There are 10 hidden switches. A switch that is on adds its own fixed numbers to the row, and there is some noise. The rows also spread widely along 14 directions, which tell nothing about the answers.
In the rows, 128 means zero.
Known rows, each followed by its switches (1 for on, 0 for off):
[145 158 145  61 171 132 116 149 126 197 154 150 161 119 122  98 139 129
 169 146 126 132 167 110 108  88 148 132 165 128 100 132 169 132]	0 1 0 0 1 1 0 0 1 0
[105 160 135 122  78 163 102 101 125 114 143 154 140 123 108 137 102 163
 121 161  60 152 132 120 140 133 164 138 104 103 118  85 134 155]	1 1 0 0 1 0 1 0 0 0
[149 126 100 126  87  97 119  48 125 158 100 135 116 125  66  66 142  80
 115 184  91 160 162  97  99 173 138 136 161  94 163  64 129 127]	0 1 0 0 1 0 1 0 0 0
[ 99 133 126 135  47 166 121 113 115 182 130 119 142 148  71  72 100 152
 105 123 126 155 149 155 108 141 168 191 158 110 111  59 155 142]	1 0 1 0 0 1 0 1 0 1
[100 145 116 138 118  67 154 120 170 143 103 110 115 157 104 134 141 162
 115 101 146 143 143 109 105 147 141 126 108 103 109 152  83 112]	0 1 0 1 0 0 1 0 0 0
[122 119 133  91 159 137 137 100 103 149  68 124 163 143  81 120 130 124
 164  85 129 102 136 133  94 112  92 147 160 128 125 136 124 123]	1 0 0 1 0 0 1 1 1 0
[150 166 138  97 148 153 157  90 129 117 118 115 135  87 156 162 158 102
 188 133 121  78 102 176 130  99 134 148  89 137 102 160 111 163]	0 1 0 0 0 0 0 0 0 0
[121 140  67 108 134 121 147  75  90 113 123 108 163  63 110 112 130  95
 120 165  57 127 138 100 135 114  97 125  92 112 153 150  97 136]	0 1 0 0 0 1 1 0 1 0
[105 105  99 150 130  98  45 143 103 124 100 117 158 120 114 113  98 140
  88  87 109 137 125  56 108  93  86 105 101 147 135 140 149 119]	1 1 0 0 1 0 0 0 0 0
[136 143 152  69 124 132 106 101 118 180 164 162 148  95 118  94 115 128
 141 172 100 150 182 103 141 100 157 127 148 116  91 113 162 134]	1 1 0 0 1 0 1 0 0 0
[ 92 136 157 106 114 114  64 129 117 156  98  97 122 127 140 102  88 140
 100  96 189 106 157 141  75 100 173 119 128 124  76 111 115 150]	0 1 0 0 0 1 1 1 0 1
[103 167 103 126 111 102 154 118 190 143 128 109 162 125 106 145 122 174
 130 132  80 103 125  81 105 119 128 105  77  85 123 152 127 128]	1 1 1 0 1 1 0 1 1 0
[ 73 158 168 101 118 111 134 141 155 138 168 160 100 172 111 101  93 143
  97 151 147 138 172  86  91 154 181  89 124  96  82  96 129 128]	1 1 0 1 1 0 1 0 1 0
[ 93 103 163 126 108 114 139  81 169 104 114 114 111 140 122 135  96 111
 154  96 141  82  88 108 101 122 116  95 105 148 116 112 134 120]	1 1 0 0 0 1 0 1 0 1
[115 171  60 141 113 158 116 185 142 143  80 121 149 155  98 119 195 141
 133 128 101 148 150 106 102 135 144 183  74  77 146 173 143 146]	1 1 1 1 0 0 0 0 1 0
[115 153 110 123 114 160 117 140 104 150 119 158 183 121 112 155 135 167
 180 105  79 141 180 139 171  82 131 181  93  98  88 161 145 133]	0 1 0 0 1 1 0 0 1 0
[121 158  96 103 131 148 136 123  76 161 152 116 198  92  73  87  93 177
  93 140  70 150 115 114 116 120  96 165 152 141 123 131 127 150]	1 1 0 1 0 0 0 1 1 0
[148 176  83 129 151 103 104 107  76 168  58 101 151  93 104  96 149  96
 136 111 132  87 147 124 119 109 110 148  88 119 121 184 132 156]	0 0 0 0 1 0 1 0 1 0
[154 143 117 126  78 115 131 108 166 194  96 145 107 159 103  90 186 133
 171 158 126 179 159 142 130 144 198 198 165  90 125 124 122 124]	0 0 1 0 0 1 0 0 0 1
[106 137 107 125 125  87 128  98 176 122  82 111 101 115 154 126 155 111
 148 131 129  86 157  92 100  96 156  95  58  82 124 165 101 121]	1 0 1 1 1 1 1 0 1 0
[132  93 146 142  72  96  91  85 174 195  95 121  84 136 109  59 132 102
 155 123 167 116 126 117  89 127 172 145 153 135 119  86 175 125]	1 1 1 1 0 1 0 0 0 1
[100 133 162 115  99 139 126  84 158 129 153 152 145 128 121 145  88 141
 147 133 100 111 119 109 131 119 137 107 106 113  99 100 146 130]	1 1 1 0 1 0 0 0 0 1
[111 150 109 179  81  94 105 133 142 137  88 133  83 149 108  71 146 160
 131 124 132 155 114  66 156 147 176 160  96 124 119 177 144 134]	1 1 1 1 1 0 1 0 0 0
[110 131 116 120 103  90 116  70 203 161  74 125 123 113 118 131 148  80
 159 138 119  77 177 108  83 127 138  95  62  72 115 118 140 131]	0 1 0 1 0 1 1 1 1 0
[ 75 135 134 108  71 178 130 117 111 181 154 128 159 123  65  82  79 139
  99 110 128 130 173 141 114 130 140 160 130 111  97  57 181 131]	1 0 1 1 0 1 1 1 0 0
[ 96 152  90 171 113 114  75 165 130 112  96 137 130 131 139 130 135 125
 119 101 110 129 149  69 156 108 124 129  27 121 107 196 151 124]	1 0 0 0 1 0 0 0 0 0
[ 82 118 117 155  64 150 142 106 154 142 153 158 146 135  80 126 112 164
 152 125  54 151 128  91 169 126 141 149  98 130 134 109 178 124]	1 1 0 0 0 1 1 0 1 0
[120 132 141  86 123 118  91  88 106 126 130 175 114 120 116  63 102  90
 112 201  95 172 170  68 132 148 148 111 139 108 111 128 112 131]	1 0 0 1 0 0 1 1 0 1
[111  88 115 151  98  65 149 108 165 195 173  73  77  87 145  43 130 115
  81 125 160 120 143  84  85  92 162 121 149 181 134 104 153  97]	0 0 0 1 1 0 0 0 1 0
[ 91  86 135 117  90 146 126 124 156 173 183 138 117  95 143  90 125 116
 156 138 101 140 153  80 147  75 167 133 123 165 126 115 189 108]	0 1 0 0 0 1 1 0 1 1

New rows. What belongs after each?
[ 96 135 112 155  70 115 150  93 117 175 115 144 155 139  36  80  91 184
 139 102  92 143 152  97 167 141 116 171 130 114 109 128 162 120]	1 1 0 1 1 1 1 1 1 0
[144 140 125  91 142 144 135 104 106 134 131 130 146 134  83  83 120 138
 125 156 100 147  87  88  94 140 113 137 181 128 162 108 120 131]	1 1 1 1 1 0 0 0 0 1
[136 103  88 104 150  91 162 101 171 157  82  84 131 121 125 137 192  89
 161  99 128 111 151 107  89  92 104 119 118 122 164 146 107  85]	0 0 0 0 0 1 1 0 0 0
[118 158 116 124 116 134  71 139 157 133 117 118 113 109 163 109 139  89
 120 155 127 106 130  82  88 113 164 103  70 110 130 136 149 152]	0 1 1 0 1 0 0 0 0 1
[ 86 165 155 112 106 117 114 123 200 151 150 166 120 158 117 117  99 149
 137 164 102 124 126  70 119 153 189  87  95 102 101 114 160 143]	1 0 1 0 0 1 1 1 1 0
[138  98 109 123  93  84  68  78 150 204  84 160 123 105  98  61 153  96
 161 162  99 148 183  71 123 117 154 148 137 104 124 125 179 128]	1 1 1 1 0 0 1 0 1 0
[113 127 113  84 150 134 105  98 103 101  95 115 149  95 148 137 131  83
 136 123 112 105 153 116 119  81 106 102  79 110 122 158  95 128]	1 0 0 0 0 1 1 0 0 1
[101  96 111 166  63 105  88 118 179 157 108 173 104 135 107  75 135 133
 168 141  82 158 147  48 159 130 165 150  94 126 122 151 189 114]	1 1 1 1 0 1 0 1 1 0
[118 144 106 126  77  95 161 105 146 185 158 146 116 111  98  72 145 111
 141 175 103 162 191 109 158 139 168 163 113 104  94 140 155 123]	1 1 0 0 0 1 0 0 1 0
[ 97  93  97 169  77  60 100  86 188 157 130 135 128  90 146 126 122 148
 122 118  89 146 190  69 161  81 144 117  62  91 103 146 126  83]	0 0 1 1 1 1 0 0 0 0
[104 116  76 154  92 107 129 131 183 154 119 127 126 115 129 131 175 104
 154 121  81 138 180  51 160  97 121 122  44 113 151 165 166  83]	0 0 0 0 1 1 1 0 0 0
[ 71  92 131 135  75 110 173 103 174 171 191 103 141 109  92 111  90 140
  97 105 112 127 156  94 120 113 116 119 115 150 105  89 169  89]	1 1 0 0 0 0 0 1 0 0
[126 128 133 131 114  83 123  64 220 107  83 145 114 142 125 175 154 132
 178 139  75 123 104  94 112 139 137  92  88  91 146 125  92 117]	0 1 0 1 0 1 1 0 0 0
[111 105 136 116 103  95  87 103 140 156  79 128  96 154 108  75 131  77
 142 121 174 122 177  77  93 126 149 109 129 100 120 107 154 109]	1 1 1 0 1 1 1 0 0 1
[120 177 143  86 111 191 149 127  98 186 169 156 165 125  61  94 107 138
 154 135 115 140 130 139 144 143 151 170 157 135 106  89 194 155]	0 1 1 0 0 1 1 0 0 0
[ 99 105 124  99 116 132  74 120 137 130 164 122 156  86 134  92  81 192
  88 163  46 159 117  48  91  76 144  97 159 145 160  86 132 129]	1 1 0 1 1 1 1 1 1 0
[115  81 131 127 118 130 133  89 114 137 133 143 137  84 130 121 131 129
 200  94  89 140 125  94 206  61 114 157 117 185 116 171 160  98]	0 1 0 0 0 1 1 0 0 0
[111 122  98  96 136 158 164 146 106 170 166 102 175  73 123 110 144 129
 152  99 107 111 183 110 135  44  99 158 104 136 112 161 171 102]	1 1 0 1 1 1 0 0 1 0
[114 145  73 116 164 115  99 149  99 138  77 116 183 115 108 134 145 157
 144  90 100 127 149  77 125  76  96 132  96 106 133 199 118 119]	0 1 1 0 1 1 1 0 1 0
[103 142 154  97 132 175  85 161 144 145 127 123 145 144 145 143 123 155
 143 101 140 104 137 146  64  83 178 132 134 116 113  79 153 154]	0 1 1 0 1 1 0 0 1 0
[101 107 120 166  77  72 132 122 168 134 140  95  52  99 181  83 149 115
 124 131 156 143 148 104 140 101 194 142  87 157 103 157 114 111]	0 1 0 0 0 1 0 0 0 0
[107 143 133  90 114 166 130 146 168 107 156 130 138 134 168 161 151 184
 126 156  82 167 158 130 105  83 191 139 130  79 127 106  83 120]	1 0 1 0 1 1 0 0 0 0
[108  90 154 108 100 153  93 137 124 154 156 153 109 118 149  89 130 117
 151 129 131 155 189  93 138  75 176 156 140 145  97 109 179 107]	1 1 1 0 1 0 0 0 0 0
[ 90  78 120 127  98 151 131  87 100 106 117 129 127 111 120 119 122 106
 138 104 106 140 149 123 147  92 127 152 121 141 130 110 128 106]	1 0 1 0 0 0 1 0 0 0
[114 100 167 109 151 142 124 101 138  92 118 131 114 168 116 116 110 124
 133 111 130 117  71  94  66 130 122  95 178 154 165  70 118 115]	1 0 1 1 1 0 0 0 0 0
[148 141  76 125 114 114 121  92 135 137 102  54 132  67 153 115 168 153
  91 145  93 122 116 137  79  85 146 147 118 119 171 125  75 141]	0 0 0 1 1 0 1 0 0 0
[ 87 119 118  91 118 157 110 179 155 166 138 114 129 140 128 102 151 138
 127 118 141 141 169 101  72  87 179 135 135 117 132 103 162 123]	1 1 1 0 0 1 1 0 1 0
[104 195  91 102 147 134 156 128 122 158 118 118 182 115  69 123 120 118
 125 119 109  86 145  95 101 139  96 110  75  80 124 142 150 144]	0 1 1 1 1 1 1 0 1 0
[118 103 106 125 121  87 106  90 216 114  73 149 138 144 116 163 157 120
 169 135  53 136 128  38 122 122 103  81  80  98 168 144 126  96]	1 0 0 0 0 1 1 1 0 0
[113 111 149  92 123 105 116  51 120 141 132 146 143 125  95 112  84 115
 106 150 103 146 144 122 100 146 138 106 172 108 121  49 100 122]	0 0 1 0 0 0 1 0 0 0
[105  81 134 106 115 152 148  94 115 106 122 162 122 119 136 129 155 122
 181 117  87 164 200 108 182  70 129 158 121 123 115 151 113  78]	1 0 0 1 1 0 1 0 0 0
[111 163  98 119  95 143 176 117 143 143 161 104 128  98 131 117 149 124
 127 155  99 123 160 137 115 113 162 148  95 102 124 119 121 137]	0 1 0 0 1 1 0 0 1 0
[156 110 154  85 128 111 109  76 128 152 120 157 125 124 124  78 129 133
 189 175  96 145 112  89 120 106 158 135 196 134 136 119 130 127]	1 1 1 0 1 1 0 0 1 1
[116 131 144 148 109 119 133  83 144 102  39 141  89 175 126 146 165 127
 196  94 151 112 135 138 148 127 166 161 108 107 108 156 105 121]	1 0 1 0 1 0 1 0 0 0
[137 204  90 127 119 143 154 130 144 193 105 112 162 137  55 116 161  74
 132 123 131  80 131 135  94 174 103 143  65 103 129 129 195 159]	1 0 0 0 0 0 0 0 0 0
[127 121  80 151  95 114 107 119 136 112  98 128  91 129 133  75 180 107
 114 171  96 175 157  72 126 129 161 154 105 102 158 146 105 116]	1 0 1 1 1 0 0 0 0 0
[112 166  82 129 109 110 157 118 190 134 113  96 135 108 141 158 175 172
 127 143  90 130 132 115 118 116 158 138  65  82 130 172  79 131]	0 1 1 1 0 0 1 0 0 0
[120 166  89 150  65 118 133  99 161 185 115 156 161 121  74 126 146 135
 161 148  68 139 172 126 158 145 140 171  68  74  98 136 172 142]	1 1 0 0 0 1 0 0 1 0
[ 97 104  96 147 106 105  71 181 120 190 107 126 118 168  96  40 136 148
  91 110 146 177 174  47  96 114 166 148 160 137 146 119 175 108]	1 0 1 0 1 0 1 0 1 0
[126  85  89 151 118  74 140  81 171 140  84 103 167 109 120 167 155 184
 163  80  74 129 123  84 144  65  89 139 108 122 142 176 109  81]	1 1 1 0 1 0 0 0 0 0
[104  90  81 155  88 110 103 100 160 121  69  87 145 104 154 148 155 175
 138 106  80 127 128 109 111  68 130 155  91 110 140 171  88 121]	1 1 1 0 0 0 0 1 1 1
[ 73 174 132 117 125 112  95 161 157 181 126 108 148 168  96 110  86 168
  65 109 155 113 160  94  42 144 166  95 121  90 106  86 144 147]	0 0 1 0 1 0 1 1 1 0
[149 147 112 103 130 111 161  66 169 137  95  93 132  89 158 150 172 183
 168 153  86 111 113 143 101  82 166 147 141  94 142 158  48 140]	0 1 1 1 1 0 1 0 1 1
[107 105 143 122  81 137 110 140 160 144 156 161 119 143 142 111 141 191
 153 146  81 194 172 106 146  89 198 170 155 118 113 110 135 110]	1 1 0 0 1 1 0 0 1 0
[117 100 105 100 115 100 147 106 160 167 128  81 140 106 116  92 134 172
 112 126 104 142 147  71  96  76 118 123 155 122 147 137 107  90]	1 1 0 1 1 1 1 1 0 1
[135 123 111 106 119 113  76 112 152 141 124 140 132  95 142 101 142 105
 142 176  75 140 139  87 105 103 153 117 111 115 140 124 144 141]	1 1 0 0 0 1 0 0 1 0
[119 121 143 104 116 123 108  93 130 139 156 127 109  63 167  89 115 111
 137 160 102 113 148  79 154  72 155 113 102 157 107 150 150 126]	1 0 0 0 1 0 1 1 0 0
[139 129  95 114 142 143 108 113 158 135 106 116 174  96 131 164 152 146
 175 116  53 107  94  67 129  68  88 112  93 135 177 160 144 122]	0 1 0 0 1 1 1 0 0 1
[114 110 121 101 116 159 145 130 134 109 114  92  91 116 151  96 169 128
 150 124 139 127 136 115 100  80 169 152 137 131 146 125 113 112]	1 1 1 1 1 1 1 0 0 0
[ 84  83 147 128 107 109  83 114 140 160 165 156 109 108 139  66  87  85
 119 134 132 132 154  57 119 106 148 100 114 150 100 111 179 113]	0 1 1 1 0 0 0 0 1 1
[ 89 141 140  92 140  95 105 137 191 140  89 131 157 180 111 176 123 200
 120  98 121 138 160 125  51 117 154  97 129  56 105 101  76 119]	1 1 0 1 0 1 1 0 1 0
[113  99  95 157 101  71 146 105 170 157 141 110 112 102 130  90 144 128
 115 126 101 151 139  67 145 111 127 136 105 154 134 162 125  91]	0 0 0 1 0 0 0 1 0 0
[105  95 144 158 104  67 137  65 139 152  78 123 117 148  90 105 105 166
 156  83 128 122 102 110 144 126 131 146 152 157 112 147 123 113]	1 0 0 0 0 0 1 1 1 0
[131 134 123 106 113 140 122  94 139 155 135 136 129  81 154 114 153 159
 151 163  78 147 140 133 137  84 187 165 137 121 122 137 104 142]	0 0 1 1 0 0 1 0 1 0
[137 168 106 137 100 135  77 108  75 152 134 135 126  63 134  53 105 110
 114 158 115 130 145 120 160 109 162 166  87 126  92 144 152 166]	0 0 1 1 1 1 0 0 0 0
[ 84 123 148 120  78 161  89 152 160 172 134 192 144 174  98 113 116 151
 155 129  99 163 190  97 135 131 161 156 112  94  85 115 184 127]	1 1 0 1 0 0 0 1 1 1
[ 68  99  80 161  58 115 130 121 197 138  85  80 140 147 120 157 150 148
 114  88 117 117 168 129  71 100 140 137  65  67 134 105 113 110]	1 1 1 0 0 1 0 0 1 1
[126 165 118 132  98 121 150  89 120 138  89  97 124 129  92 100 128 157
 127 125 140 110 102 178  86 147 162 173 137 103 109 112  95 170]	1 1 1 1 0 1 0 0 1 0
[ 65 141 126 145  99 129 168 139 154 124 186  75 108 125 149 116  99 160
  66 122 143 123 110 137  81 122 187 126 114 145 120  92 105 135]	0 0 1 0 0 0 0 0 1 0
[ 81 111 164 127 138  95 117 104 154  80  83 178 118 197 126 159 110 123
 182  93 130 123 152  93 131 126 140  98 104  90  88 138 107  99]	1 0 1 0 1 1 0 0 1 0
[114 151 102  86 136 118  84 156 154 180  97 135 172 124 130 143 156 161
 152 123 110 133 203 111 109  74 160 138  93  65  88 167 127 130]	1 1 1 0 0 1 1 0 1 0
[ 92  85  89 123  89 116 142  92 114 141 121  77 134  98 100  82 124 111
  93 110 122 129 165  94  93  92 115 132 135 120 158  86 129  92]	1 1 1 0 1 1 1 0 0 0
[ 77 141 102 157  82 130  96 144 138 103  87 102 124 140 121 135 118 127
  99  93 138 114 145 123  99 127 136 136  50 106 102 134 125 142]	1 1 0 0 0 1 0 1 0 0
[123 156  47 160  99 118 173 137 149 126  72  90 123 128 116 119 214 140
 156 117 107 134 156 118 120 112 142 186  74  74 148 197  89 117]	0 1 1 1 1 1 0 0 1 0
[ 66 125 172 127 131 130  94 135 144 108 150 180 165 159 128 179  67 172
 140  82 107 126 139  83 159 101 122  91  76 121  69 133 150 105]	1 0 1 0 1 0 0 0 0 0
